There are 5 ways to turn a row about zero (a turn may also mirror it). The second row of each pair is the first, turned, with some noise. The first 45 pairs use one turn. New pairs use 3 turns, one after the other, and a turn may come again.
Known pairs, each followed by its turns in order:
[ -5   4  14  -5 -12  15   9 -11]
[  5 -19  12   3   0 -10 -21  -8] | k81

[ 23 -34  23  27  19  18 -12   7]
[ 25 -34  -9 -25  -2 -31  13  28] | k777

[-26 -33 -26 -32   4  19  29  36]
[-49   1  16 -38 -25 -26  -5 -19] | k322

[-37  15 -38  10  -2   6 -19  22]
[  6  -4 -25   5  31 -13 -44   4] | k90

[ 14  15  -7 -35  20 -12  37   5]
[ 26 -23  -6  10  26  -2  37  15] | k574

[ 33   8 -27  -6  20 -25 -26 -25]
[ 12  -1  -6  12  27  20 -52  15] | k322

[-38  16  15  32 -21  -1  29 -16]
[ -6 -42 -17 -20 -14 -20 -30  -8] | k574

[  4  -3   9 -23 -19  29 -28  11]
[-15  35   3  -6  31  -2  -7 -21] | k574

[26 37 21 -4 31 24  3 22]
[ 28  10  13 -18 -58   3   5  -4] | k81

[-19  19  34  23 -32  29 -29  25]
[ 41   0 -17  10   4 -62   5   7] | k90

[ 34 -31 -10   4  29  23 -11  30]
[ 28  53  -3  22  -5   2   5 -11] | k574

[-26  -3  38  22  -6 -14 -21 -39]
[-34  -9 -16 -23  -8 -42 -13 -34] | k777

[ -9   0  22 -12  18  37  33  30]
[-13 -17  32 -34 -37  -4 -14 -13] | k81

[-33 -11   6  21 -21 -18   3   2]
[ 11  35  -5  -2 -15 -20  20  14] | k322

[ 37 -33   2 -35 -20  -9  -1   7]
[-38 -17 -44 -12  -1  12 -14  16] | k322

[  4 -29  11 -37 -26 -13   3  13]
[-34   7 -38 -23  -1   4   6   3] | k322

[-12 -18  24  -2 -36 -37 -15  25]
[-14 -11   5  38 -25 -38  24 -16] | k777

[ 36 -23 -37 -38 -34  32 -25  38]
[-27  -9 -42  -3 -16  -2  32 -73] | k81

[ 28 -17  32  -1  -2  32   9   1]
[ 10 -26 -14 -28  -8   6  33  12] | k777

[-32  12  17 -34 -19  -1   5  36]
[-27  20 -23  13  12 -34   8  25] | k90

[-32  13 -15   4 -26 -36 -27 -39]
[-39  20  13  13  19 -31 -17 -42] | k777

[  8 -39  -2 -21  27 -36  -7 -30]
[ -2   0 -22 -27  40 -14 -31  35] | k322

[ 32 -11 -23 -27 -35  27 -33  35]
[ 27   9  28  19   6  -4 -19  72] | k90

[-24  13  21 -36   9  20  20   4]
[-25  -9  20  -9 -30 -19 -35  -3] | k81

[ -3  -3  29  23  -6 -23 -11 -17]
[ 29   8 -22   9   7  -1  20  20] | k322

[-10 -38 -18 -39   6   3 -30 -17]
[-20 -18 -16  26  48  -6  -1  21] | k777

[ 26 -28  35  26 -22  -5   3 -13]
[  0  -6  -5 -28 -13 -39  41   4] | k777

[ 34  33 -18 -10  -6  16  -7   1]
[ 29  13  12  -5  18  33  16 -21] | k777

[-11 -16 -33  10   3  13   3 -37]
[  7 -28 -12  18  -2  35 -15 -13] | k90

[  7  32 -10 -25 -14  30   9  13]
[  7  -2  11   3   0  51  14 -15] | k777

[ 20 -21   1 -23  18  21  -8   3]
[-19 -10  -1   4 -22  27  11 -17] | k81

[-18 -26  12  12 -37 -19  19   7]
[-11  11 -23   5 -50 -10  -9   5] | k90

[-23 -19 -34  28  35  23  18  36]
[ -5 -42 -31 -49  15   9 -25  16] | k90

[-23  31  32  19  13  -5  16 -22]
[  5   4 -28  -1   3 -14  23 -48] | k90

[ 24 -28 -29   1 -12  12  39 -13]
[  3 -12  -6 -10 -25  50   3  25] | k90

[-33  -1  22  37   4  19 -31 -27]
[ 19 -45 -21   8   5   4 -20  41] | k81

[-13  31   3 -18   2 -16 -17   7]
[-25 -10  -9 -17   5  23  24  -8] | k574

[  6 -18 -20  15  24 -28 -18 -35]
[ 25   7  -7   7  29 -21 -36  25] | k322

[-21  30  30  31   8  11   9 -29]
[ -7 -20 -28 -47 -16 -19 -15  18] | k574

[  1 -21  26 -28 -16 -20  -2  10]
[-15  25  -5   2   6  18 -35 -22] | k81

[-27  24 -10   8 -35   8  19   0]
[ -6 -36 -17 -13  13   2 -32 -21] | k574

[-37  38  13 -23 -25  16 -23  16]
[  2 -12 -31  -5 -18 -46 -39  -3] | k81

[  5  36 -18 -33  -9 -24  28 -36]
[  3 -49  14  -6  33  21  20  25] | k574

[-34 -23   6  21 -23   3 -22   1]
[ 22  19 -22  -2 -26 -29  11  -6] | k322

[-28  24  -4  25 -18 -15  33  20]
[ 11 -46 -20  -9 -13   9  -8 -30] | k574

New pairs, each followed by its turns in order:
[-21  25   9  -3  -3 -18   8   6]
[  9   8 -11 -16  15  17   3  24] | k574 k574 k81

[-12 -34   6  16 -10   2  39  14]
[-30  -1   9   6  11  19  28  34] | k777 k81 k574

[ 24  32 -39  19 -35  -9  -4 -26]
[-25  18  18  14   9  66  -4  -7] | k81 k777 k322

[23  5 37 32  6  0 36 12]
[ 12 -11 -11 -42 -12   2 -22  42] | k574 k81 k574

[ -4 -38 -37  20  36 -12  11 -29]
[  5  17 -12  25  -1  -8 -61  30] | k322 k90 k81

[-17 -30  20  -6  32  25 -33  -3]
[ -3  12  40 -28  -6 -11  27  29] | k322 k777 k81

[  9 -26  24  29  37   5 -30  18]
[ 20  -5  -2 -52 -22 -30 -17 -13] | k777 k574 k574

[ 11  33 -22   5  -2  -3   4  11]
[-19   5  13  23 -10 -14 -13  17] | k574 k322 k574

[-15 -18   8  12 -14  11  12  29]
[ -1 -37  -1  12 -15   0   7   0] | k574 k574 k777

[  5  10  -1 -30 -12 -15  15 -12]
[  3   6  -9  -4  18  -4 -23  27] | k322 k90 k777

[-35  -7  -2 -13   8 -24  -9 -31]
[-17  10  -5 -37  12  -9 -31  15] | k777 k81 k90

[-5 37  9 -9 20 29 -6 25]
[ 20  18  29 -17 -22   9  17  30] | k90 k574 k777

[ 12 -19  22 -35 -19  11   4 -12]
[  4  28 -12  22 -24 -24   6  14] | k90 k777 k90

[35  8 12 12 28 14  6  7]
[  5   1  29   6 -32  24   2  -9] | k574 k574 k81

[ 22   9  34  31 -28 -23 -32 -28]
[ 22   5 -24 -13 -25  46  27  32] | k81 k81 k90

[ 15  10  23 -14  22  -5 -23  10]
[  8 -24  16  16  28  -8  15  -9] | k81 k574 k90

[-22  36  38  -2  22  31 -16 -11]
[ 21 -39  14 -25 -10 -37  -3  20] | k777 k90 k777

[-17 -27 -18  22  30 -23 -12  35]
[ 19  22   8  -7  12  20 -20 -55] | k777 k322 k574

[  4 -19  28 -19  28 -36   2  19]
[-19 -13  37   3 -38   5  -7   8] | k574 k574 k90

[-19   6 -32  -4   3  11  12  20]
[ -5   8 -15  14 -12  26 -17  -7] | k81 k322 k777

[-10  -8 -17 -24 -38  27  -4 -13]
[ 29 -17   1  31  12 -22 -19 -19] | k322 k90 k322

[-22   8 -30 -21  -8   9  33 -12]
[-23  15 -10 -25   1   6  35 -11] | k777 k322 k777

[-12  25  38  22   5  15 -20  31]
[ 19   4   0 -23 -26  30 -24 -37] | k90 k81 k777

[ 24 -10   5   6  -1 -31 -24  -3]
[  1  28  -8  -8 -23  13   4 -26] | k90 k90 k90

[ 21  25  35  37  33 -20 -35  -4]
[ 18  31 -26 -33  -9 -40  11 -31] | k777 k574 k574

[ 13 -38 -24  29   2   3 -16  29]
[-15  -5 -33  26 -35  -4 -26 -23] | k574 k574 k81

[ 27  22  26 -36  38  -4  37   5]
[-48 -10  14 -28 -16 -27  30 -33] | k90 k81 k574

[-19   0  39   0  22  16   0   7]
[-15 -11  14   4 -35  23  -1  13] | k322 k90 k777

[ 10 -35 -30 -16  16  -6  39  37]
[  2  16  43 -14  49 -17  -1   9] | k574 k90 k574

[-31  -4  21  -5  16  20  32 -11]
[-27  -9  -5  14  -1  19 -38 -12] | k777 k81 k90

[-30  30 -18  -5  -8 -12  36  25]
[-11  58   5  -7   4   6 -19   2] | k322 k90 k777

[-12 -29  30   9  25  26  -6  20]
[-15 -27  28  10 -40   9   1 -10] | k322 k90 k777

[-27  15   0  32  23  22  -1  26]
[ 21  -3  -3   2 -36 -37  22 -15] | k777 k90 k777

[-10 -29  21 -22 -11 -22  20 -25]
[  0 -30  11  -4 -20 -16 -14 -40] | k777 k777 k777

[ -5  23  20  -8 -27 -16  11  11]
[ -2 -12  28  -5   9  25 -16   8] | k322 k574 k90

[ -3  37  27 -25 -12 -39   6 -22]
[ -2  -8  50 -16  -1   9   1  44] | k81 k777 k574

[ 14  20  10   5  30   7   0 -27]
[ 16   6  17  25  11  14  22 -10] | k322 k777 k574

[ 17  36  22 -39  39 -31 -33 -19]
[-38 -13  -1  12  35  19 -51  41] | k81 k81 k322

[  2  28   3  27  19 -20  31  10]
[ 12 -18  31   1 -16  23 -15  25] | k777 k81 k574

[ -1 -37  15 -32 -34  12   6 -13]
[-45 -12  18  16  15 -10 -27 -13] | k81 k777 k90

[ 32   2 -22  34 -21 -37   6  17]
[-26   0   9 -33  -2  14  53  -1] | k574 k574 k574

[-31  -1 -32 -33  24  30 -26 -20]
[-18  -2  32 -53   4 -22  18 -10] | k574 k322 k574

[-14  15   2  26  -5 -39 -20  -4]
[ 36 -18  -3  26  19   3  17   6] | k90 k90 k322

[ 21  23  17 -11 -34 -35  25 -39]
[-56  -3 -13   8   1  19 -13  46] | k574 k322 k90

[ 20  21   6   0  37 -35 -23  33]
[ 32  -5   8  15 -24  -3  44 -34] | k322 k90 k574

[ -9  30  -2  24  18 -37  11 -16]
[ -5  48  16  15 -31 -23 -17  -1] | k81 k90 k81

[ 26  33 -36   8   8 -33 -29   1]
[ 49  22  11   4 -29  -4 -24  25] | k90 k81 k90

[  3 -14 -37  35 -16  29  32  -5]
[-41  22 -13   6   4  43  16 -24] | k777 k574 k90

[-25 -27  38  18   9  23  13  25]
[-17  36   9  15 -30   4  29 -34] | k322 k90 k322

[  7  34 -28  27  17 -31 -15  25]
[-26   2  49 -25  -7   6  24 -20] | k90 k574 k322

[ 22 -35  21 -10  -5  -8  21  33]
[-20  37   9   9  28  23   2 -14] | k574 k777 k322

[ 39 -37  22  10  28  -3 -12  29]
[-37  10 -18  -5 -29  15  20 -47] | k90 k574 k90

[-22   8  29 -32 -22  13  28  37]
[-36  -5 -26  10 -28 -43  28   4] | k777 k777 k90

[-14  29 -30  29   7 -18  -6  -7]
[ 29   3  11 -29   3  26 -19 -22] | k81 k777 k574

[  4  -8 -17 -31  27 -29   4   1]
[ 11 -13  19 -14  25 -23  -9  20] | k322 k777 k777

[ -7   0  16 -14 -25 -30   8   4]
[ 16 -17 -13 -35   2   7  -6   6] | k90 k322 k574

[ 35   8  39 -23 -25  37  25  -5]
[-15  -9  25 -24 -38  -9  37 -42] | k777 k777 k322

